The same things were measured in two ways. Each way mixes the same 11 hidden numbers, adds some noise and spreads widely along 7 directions of its own, which tell nothing about the thing.
In the rows, zero is written as 128.
Some things both ways: the first way, then the second way.
[136 160 114 170 129 151 133 212 202 117 191 116 145  98 100  95 116 137
 136 199 189  81 134 149 140]
[150 152 130 145 120 147  94 131 123 139 132  88 166  92 131  86 127 125
 116 127 130 138 139 113 156 114 145  97 114]

[ 80 144  82 164  95  96 169 130 135 143  50 168 117 148 199 140  87  79
 102 164  78  83 160 157 176]
[120 140 110 145 101 164 137 126 100 122 124 127 163  86 119 101 138 141
 135 110 126 121 134 105 149 130 126 134 149]

[ 95 105 150 149 133 116 131 165 105 138 123 132 115 119 144 126 122 114
 145 140 142 123 136 145 128]
[132 158 101 139 122 140 120 132  87 140 140 115 124 109 112 119 139 123
 116 146 146 122 131 143 147 131 134 103 156]

[157 135 108 169  89 154 115 138 106  99 115 130  85 130 171 117  40  97
 113 172 116 164 162 118 138]
[147 155 101 161 109 140 131 113 123  84 156 125 116 106  88 138 112 125
 127 172 118 120  94 188 144 137  89  47 181]

[131 107 125 128 121 113 155  70  91 147  86 143 117 138 210 140 144 116
 143 168 116  72 113 133 130]
[103 132 145 149 122 155 160 113 135 112 103 135 127 122 144 121 131 136
 119 114  99 121 154 105 132 127 151 137 132]

[135 118 149 120 120 109 122 120 125 117 148 141 171 131 127 110 145 102
 156 146 145 126 144 121 164]
[118 106 131 110  88 156 130 120 128 141 113 144 144 117 170 122 114 127
 131 132 162 135 131 131 100 115 146 114 175]

[129 172 151 139  46 151 159  70  61 105 154 121 145 143 139 132 197 154
 135 143 176 152 149 106 107]
[147 119  92 157 114 149 151 123 100  96 121 129 118 132 109 105 135 106
 138 147 108 114 114 178 158 112 120  57 137]

[143 122 138 129 142 137 158 148 133 118 138 129 137 139 157 124 123 130
 152 132 130 126 151 142 113]
[122 119 130 108  93 134 158  93 145 158 142 143 139 123 180 141 128 168
 108 152  80  90 152 167 133 143 151  84 158]

[ 96 117 127 116 101 122  89 110 111 140 130 151 133 150 115 126 161  91
 138 125 135  96 150 113 124]
[118 119 116 112 108  83 139  88 134 142 161 153 111 130 133 115 136 159
 111 191 119 151 131 122 126 144 138 135 149]

[128 184 115 117  92 143 178 136 159 169 153 142 113 115 102 134 193 213
  83 168 181 115 152 138 118]
[129 177 142 127 178 142 151 103 156 171 161 101 106 190 167 136 130 109
 113 156  94 100 185 147 124 151 201  81 101]

[113 175 142 170  70 134 203  90  80 135 108 171 138  83 185 123 162 147
 149 196 141 127 139 153 135]
[114 125 124 125 121 141 140 109 119 134 100 120 154 143 144 116 122 110
 129 115 109  97 124 136 136 152 165 131 136]

[124 104 119 126 125 121 110  93 109 128 152 129 121 129 116 133 178 140
 118 150 186 119 110 107 137]
[138 113 152 105 105  63  70  87 185 132 128 103 128 123 134 111  90 122
  90 206 132 181  85 146 117 125 127  88 147]

[140 135 156 153  89 114 157  69  69 120 119 170 126 103 201 114 119  83
 151 178  93 159 132 110 144]
[125 113 140 109  68 136 151 128 137 128 115 144 130 128 177 162 113 135
 120 156 131 115 123 194  80 134 128  97 166]

[153 130 159 139 200 126  88 231 160 124 153 114 185  89  92  84  48 141
 142 154 135 191 145 152 162]
[156 172 151 177 122 201  76 161 112 159 124  57 154  69 130 104 109 119
 135  68 138 124 130  97 128 121 143 108 127]

[162 148 136  82  95 116  86  76 125 150 163 152 122 105  99  97 179 121
 134 158 136  98 125  80 115]
[107 142 125 105 100  96 148  84 146  93 142 156 126 143 122 138 112 115
 123 176 145 154 110 151 103 155 125 116 164]

[143 147 145 152 157 150 116 179 120  91 166 116 156  99 109 111 110 153
 116 142 157 181 135 121 113]
[122 120 156 119 119 134 130 123 104 138 111 107 137 116 156 148 116 126
 110 118  77 112 132 150 126 135 154 108 131]

[105 117 181 125 169 105 201 171  87 190 104 135 168 113 185 157 164 164
 153 153 135 144 110 161 156]
[129 130 117 151  82 136 118 118 132 129  86 113 122 116 135 101 114 133
 114 118 153 132  98 131 142 145 146 128 152]

[146 114 139 138 132 143  99 139  86 128 106 140 125 143 184 116  90  63
 151 154  81 150 127 112 136]
[150 154 123 177 122 177 137 156 118 151 100  83 102 126 145 123 132 135
 116 111 106  95 133 154 146 131 158  98 114]

[ 87 184  85 177 103 143 156 160 137 143 105 140 121 153 161 161  75 128
  33 152  92 166 166 127 154]
[ 89 126 142 117 117 130 145 113 134 133 101 136 106 167 151 120 134  95
 113 145 154 133 160 119  84 131 163 154 148]

[ 97 251 126 172  59 128 231 157 153 168 129 125 162 118 105 143 173 221
  72 167 167 162 153 182 185]
[119 173 112 152 100 187 110 151 147 157  88 110 178 104 130  60 135  89
 159  63 234 150 130  54 117 104 150 179 121]

[ 98 177 143 145 110 129 150 165 106 143 114 139 163 130 142 121 106 140
 119 142 115 154 177 137 120]
[135 145 117 136  75 141  80 101 131 127 113  85 165 102 125  87  96 129
 117 136 149 121  89 143 148 177 135 107 166]

[147 124 129 105 106 114  70 101 118 118 160 160 169 116 110 116 125  92
 153 145 169 107 176  86 118]
[152 130 151 147  94 148 123 138 128 139 158 134 136  94 151 129 120 156
 129 131 142 139 148 114  82 127 139 131 150]

[ 95 245  75  92  93 129 116 151 190 195  90 169 183 174 113 138 145 111
  53 140  51  69 167 121 148]
[134 131 136 132 109 113 160 101 127 120 151 129 125 119 145 134 135 175
 100 166  52 114 153 148 145 159 150 112 120]

[127 173  90 104  69 140  43  99 152 112 195 111 150 176  51 141 149 118
  74 106 194  86 173  67  98]
[116 118 151 130  82  68  86  74 197 117 140 153 168 109 138  77  97 143
 120 171 181 182 107  76  99 144 126 160 156]

[124 147 115 196  93 141 141 148 103  95 127 118 124 117 170  99  82 103
 148 192 149 119 130 140 144]
[154 138  96 162 122 162 130 143  99  86 120 110 152  96 103 109 125 126
 137 153 109 125  98 160 176 118 113  78 133]

[119 154  75 167  70 163 126 155 176 115 142 141  66 164 139 133  99  92
  57 174 114 127 158 110 161]
[ 77 136  89 125  99 148 149 103 111 124  95 139 125 142 111  84 150  81
 148 124 168 134 122 120 134 119 119 138 150]

[126 158 132  76 118 118 126  72 108 183 152 152 192 133 110 176 214 179
 102 118 187 122 146  99 115]
[142 106 139 139 110 143 113 137 116 148 103  95 129 129 136 128 121 116
 111 134  94  95 123 165 108 128 143 105 151]

[107 129 119 181 124 122 145 158  84 113 128 107 134 112 155 138  89 142
 129 152 189 142 137 138 125]
[159 143 116 145 114 137  96 154 121 111 114 103 146  93 106 117 115 125
 111 162 164 150 100 135 129 118 125 121 155]

[104 143 134 130  89 124  98 121 121 156  87 165 142 158 144 120 122  54
 134 149  67 135 149 139 186]
[164 166 119 161 121 190  88 170 116 204 125  66 118 104 149 112 131 129
 112 114 163 102 145 139 125 109 155  90 149]

[128 176 164 128  88 121 127  98 102 183 141 161 164  76 116 135 162 153
 133 170 152 141 139 134 142]
[ 99 141 152 138 119 122 151 119 164 160 127 161 131 149 170 135 121 137
 140 119 165 125 145  85  65 157 167 204 138]

[103 108 204 151 140 114 122 164  95 150 137 127 182  98 136  96 145 106
 201 173 140 131 116 162 171]
[122 128 132 163 108 176 101 132 113 158 104 107 161  93 180 100 103 148
 146  99 146 111 109 111 149 141 153 127 142]

Other things, the second way, with their names:
K115: [103 118 129 151  90 109 144  89 153 153 112 156 135 139 173  74 126 147
 151 100 150 143 120  80 133 151 167 174  99]
K236: [150 144 110 130 132 158 116 168  74 150 113  95 101 142 119 150 132  79
 112 139 156 104 126 189  99 117 150  87 168]
K859: [118 103 130 118 122  55 112  62 190 137 121 170 134 185 146  74 100 106
 119 163 202 164 113  78 101 156 191 170 155]
K833: [ 92 110 109 109 121 135 185 112  95 116 126 158 123 141 113 130 156 126
 139 146  92 124 146 112 106 139 134 179 146]
K693: [124 143 144 173 107 160 122 138 136 144 104 111 147  92 132  97 139 137
 117  86 123 108 158  93 126 111 138 140 132]
K296: [ 84 104 125 117 151 127 221  95 114  86 133 207 141 166 134 139 151 116
 153 134  86 113 172 103 107 126 155 166 132]
K805: [110 132 123 138 118 138 144  89 152 138 132 129 148 147 154 107 118 133
 142 147 101  99 125 141 139 160 146 113 133]
K93: [ 93 138 113 132 129 112 161  75 164 138 129 150 133 143 137 116 127 139
 132 149  97 108 121 121 151 151 140 127 142]
K946: [138 144 146 122 101 129 102 139 120 114 108 100 141 116 139 129 109 117
  94 150 160 149 128 137 104 145 158 133 147]
K613: [140 143 131 145 116 102  99 124 121 123 119 112 141 122 126 108 113 125
 103 148 157 141 117 123 133 153 160 140 136]
K277: [ 92 125 118 125 100 195 133 124  89 181  96 105 144 110 171 107 134 130
 144  85 119  95 135 118 142 137 151 134 152]
K149: [119 127 113  98  99 115 132 118 103 109 125 139 109 122 106 112 141  93
 115 160 167 186 131 128 109  97 126 114 149]
K767: [ 74  97 126  87 124  79 135  45 148 121 138 173 147 134 144 123 106 128
 126 177 106 144 107 119 145 141 131 113 180]
K444: [146 145 109 143 122 168 160 125 129 134 157 116 140 118 141 119 137 158
 145 157  77 113 135 148 150 136 133  96 110]
K738: [152 151 138 125 126 132 176 131 129 140 181 141 116 145 168 149 142 158
 123 170  98 128 179 151 102 142 170 111  94]
K750: [ 95 139 116  95 123 143 158 135  69 118 141 148  89 116 114 155 166  99
  97 168 139 149 182 150 106  77 116  88 177]
K299: [123 120 130 126  88 161 112 117 133 133 111 115 165  70 149 112 109 157
 126 125 120 140 107 111 147 122 122 117 162]
K428: [137 131 154 175  94 112 139 137 145 119 125 146 118  84 132  91 151 170
 105 117 132 173 165  64 119  93 136 167  95]
K516: [123 129 121 122 107  94 136 118 119 110 146 169 139 114 119 145 119 140
 124 168 163 149 111 124  94 147 126 164 175]
K356: [152 143 145 144 111 134 138 136 126 132 133 131 128 116 141 125 127 134
 111 109 141 140 155 109 106 126 170 133 126]
K506: [122 138 135 141 114 134 127 101 164 143 119 108 119 144 136  98 114 115
 138 131 129 140 114 113 115 145 149 132 123]
K184: [129 123 131 100  69 132  76 131 104 159  95 100 174  96 145 123 107  95
 111 112 173 117 101 165 103 129 133 101 185]
K374: [118 124 121 139 131 126 168 132 125 144 139 172 117 126 142 152 147 143
 131 144 122 114 147 129 106 108 134 137 150]
K379: [129 112 133 154 102 155 143 125 135 107 127 157 141 117 158 113 120 137
 138 137 143 126 144 126 108 115 137 112 152]
K164: [133 133 108 133 133 145 132 137  89 144 143 138 162 111 133 127 138 107
 145 123 129 105 133 149 136 105 132  94 142]
K924: [111 111 117 134 105 100 164  71 157 129 143 172 124 140 123 104 136 140
 132 144 103 123 131 116 127 134 131 124 150]
K331: [155 152 109 169 129 186  88 163  96 123  94  82 142  95 115 131 104  95
 118 117 156  94  96 180 156 109 126  50 183]
K18: [ 94 127 128 130 102 126 129  96 145 129 138 157 171  96 142 118 121 138
 144 141 130 124 119 121 127 121 102 118 164]
K166: [140 151 136 172 111 187 116 164  97 154 122  86 101  98 132 116 134 119
 135  98 133 129 140 126 110 105 128 108 125]
K708: [106 145 126 126 146 139 116  96 151 124 102 120 171 134 137  89 104 101
 140 117 157 148 112  77 152 141 170 147 130]
K493: [136 116 137 117 115 100 123 102 157 153 123 128 161 132 164 118 113 130
 125 147 107 125 110 146 137 129 154 102 114]
K577: [153 142 134 170 113 160 170 183  58  91 157 146 130  72 128 160 159 167
 123 134  86 120 173 149 122 102 115 117 115]
K75: [131 130 123 154  67 156 132 139  98  79 110 135 157  83 109 114 123 118
 141 108 147 133 110 144 116 123  99 116 153]
K881: [135 117 121 172  73 146 151 147 132 142 127 144 133  87 136 106 144 169
 156 116 121 131 115 111 106 116 101 164 119]
K225: [104 132 123 149 103 144 138 135 103  95 110 128 140  99 106 114 136 120
 141 134 123 141 115 122 124 121  98 146 135]
K975: [110 133 110 106 101 130 129 110 134 152 105 112 149 129 138 119 127 113
 130 143 123 118 102 156 137 134 131 114 141]
K874: [148 136 122 138 132 122 112 128 118 124  87 104 125 142 103 118 114  88
 103 114 149 122 106 132 128 139 171 127 152]
K655: [156 134 156 146 147 107 108 127 166 132 140 121 129 130 134 117 108 139
 109 159 141 163 133  86 101 130 171 154 125]
K217: [ 84 107 134 113 105 154 118  78 141 144  57  95 160 133 161  86 102 114
 128  96  99 115  99 103 166 157 168 138 138]
K39: [ 97 148  90 117 118 146 102 110  67  92  85  87 159 121  79 115 116  62
 118 141 131 100  83 180 171 153 111  87 185]
K152: [135 164 108 135 153 183 175 174  68 137 155 133 116 115 124 143 165 122
 149 124 135 140 170 111 112 101 147 144 109]
K567: [127 144 112 130  91 112  80  88 156 141 106 116 202 110 125  68  99 113
 129 113 186 128  87 101 153 162 151 140 161]
K12: [116 121 160 143  81 112 122 119 156 122  99 144 114 123 174 132 107 131
  99 138 166 143 132 141  96 120 145 112 157]
K433: [130 122 163 137 124 100 129  97 178 150 121 109 127 150 181 124 109 158
 100 162  69 115 134 141 130 157 174 116 102]
K26: [160 152 123 148 113 188 105 157  91 165 130  92 114  99 133  97 139 114
 112  94 174 140 168 105 122  95 165  94 147]
K389: [133 137 134 157  91 157 105 139 132 136 107 111 156  82 147  89 133 132
 112 115 152 132 146 115 142  91 129  97 135]
K90: [ 70 121 144  89  89 148 155 112 131 141 102 158 134 126 185 137 127 124
 129 129 163 151 151 108  88 120 149 158 160]
K605: [ 93 119  95 129 128 154  99  84 145 165  72 106 187 123 135  80 100 111
 149 101 131  87  67 100 183 157 147 142 177]

Some of these things the first way, each followed by its name:
[ 92 160 132 151 126  83 178 137  99 144  97 158 143 114 162 116 102 126
 122 142  92 153 155 139 138]
K738
[109 117  79 153 145 119  99 159 129 115 127 109  98 157 140 154  52 119
  53 122 138 146 148  98 125]
K225
[149 113 150 140  99 141  93  89  84 110 154 121 128 117 129 131 144 115
 157 127 175 137 124 121 120]
K374
[ 96 186 137 128 103 116 184 123 108 172 116 130 154 143 125 150 159 201
  88 122 145 158 162 149 126]
K805
[ 73 164  76 139  68 118 168 121 116 100 119 131  99 179 119 169 172 164
  25 109 157 147 163  95 139]
K149
[104  92 137 112 131 101 110  81 127 150 113 143  96 148 147 116 164  93
 123 140  90  88 103 128 149]
K750
[117 143 110 173  92 125 181 130 111 121 115 147 111 115 171 105 108 143
 144 188 151 127 166 156 132]
K444
[131 155 106 149  89 160 104 149 129  70 150  99 146 157 103 113 124 136
 113 133 178 131 166 123 120]
K299
[110 110  92 141 155  90 146 175 144 105 115 101 114 145 123 136 106 155
  88 117 172 122 131 138 156]
K708
[ 91  88 157 137 162 110 156 143  52 133 109 115 131 142 157 161 113 176
  97 104 155 222 153 129 132]
K166
[138 110 167 163 124 152 109 177 114  71 155 130 159 118 145  78  92  74
 191 167 133 154 160 137 140]
K26
[123  89  85 107 112  73 138 117 150 127 117 158  97 139 155 154 137  90
 124 130 163  40 141 106 143]
K567
[137 147  96 142 134 151 107 164 146 118 171 136 142 109 103 131  98 159
 110 150 201 134 172 117  95]
K833
[140 181 144 171 153 122 148 148 117 113 146 106 189 100 128 111  82 165
 136 129 141 181 136 157 117]
K296
[123 151 161 138  95 118  92 110  77 134 153 139 167  81 101 117 144 131
 163 144 184 134 139 113 109]
K516
[148 134 142  97 154 115 150 130 155 178 146 142 172 128 130 141 157 156
 137 132 148 126 134 153 153]
K924
[112 104 128 116 112 125 125 147 158 148 125 171 123 133 137 120 163  96
 138 178 133  87 153 136 170]
K277
[122 135 136 118 156 108  94 145 103 148 127 125 181 156 123 145  86 111
 109  90 110 198 157 117 144]
K881
[ 75 151 158 152  65 119 183 110  59 122 110 144 134 143 160 146 181 123
 123 133 128 159 149 125 142]
K115
[ 87 154 117 148  80 122 167 118 115 122 117 130 106 152 139 141 158 153
  71 144 136 135 145 124 153]
K90
[111 114 137 148 109 109 113 122  79  92 139 133 158 139 141 139 113  83
 144 106 154 157 149 109 135]
K859
[121 133 121 121 127  99 112 104 105 154 131 140 179 107 117 141 158 152
 135 145 203 100 132 124 136]
K655
[106 122 130 127 153  69  96 144 130 141 101 158 144 112 116  87 102  87
 141 144  94 133 126 136 177]
K152
[136 159 127 177 108 162 149 125 127 137 110 138 142 120 192 130  81 106
 136 184 106 119 133 164 142]
K693
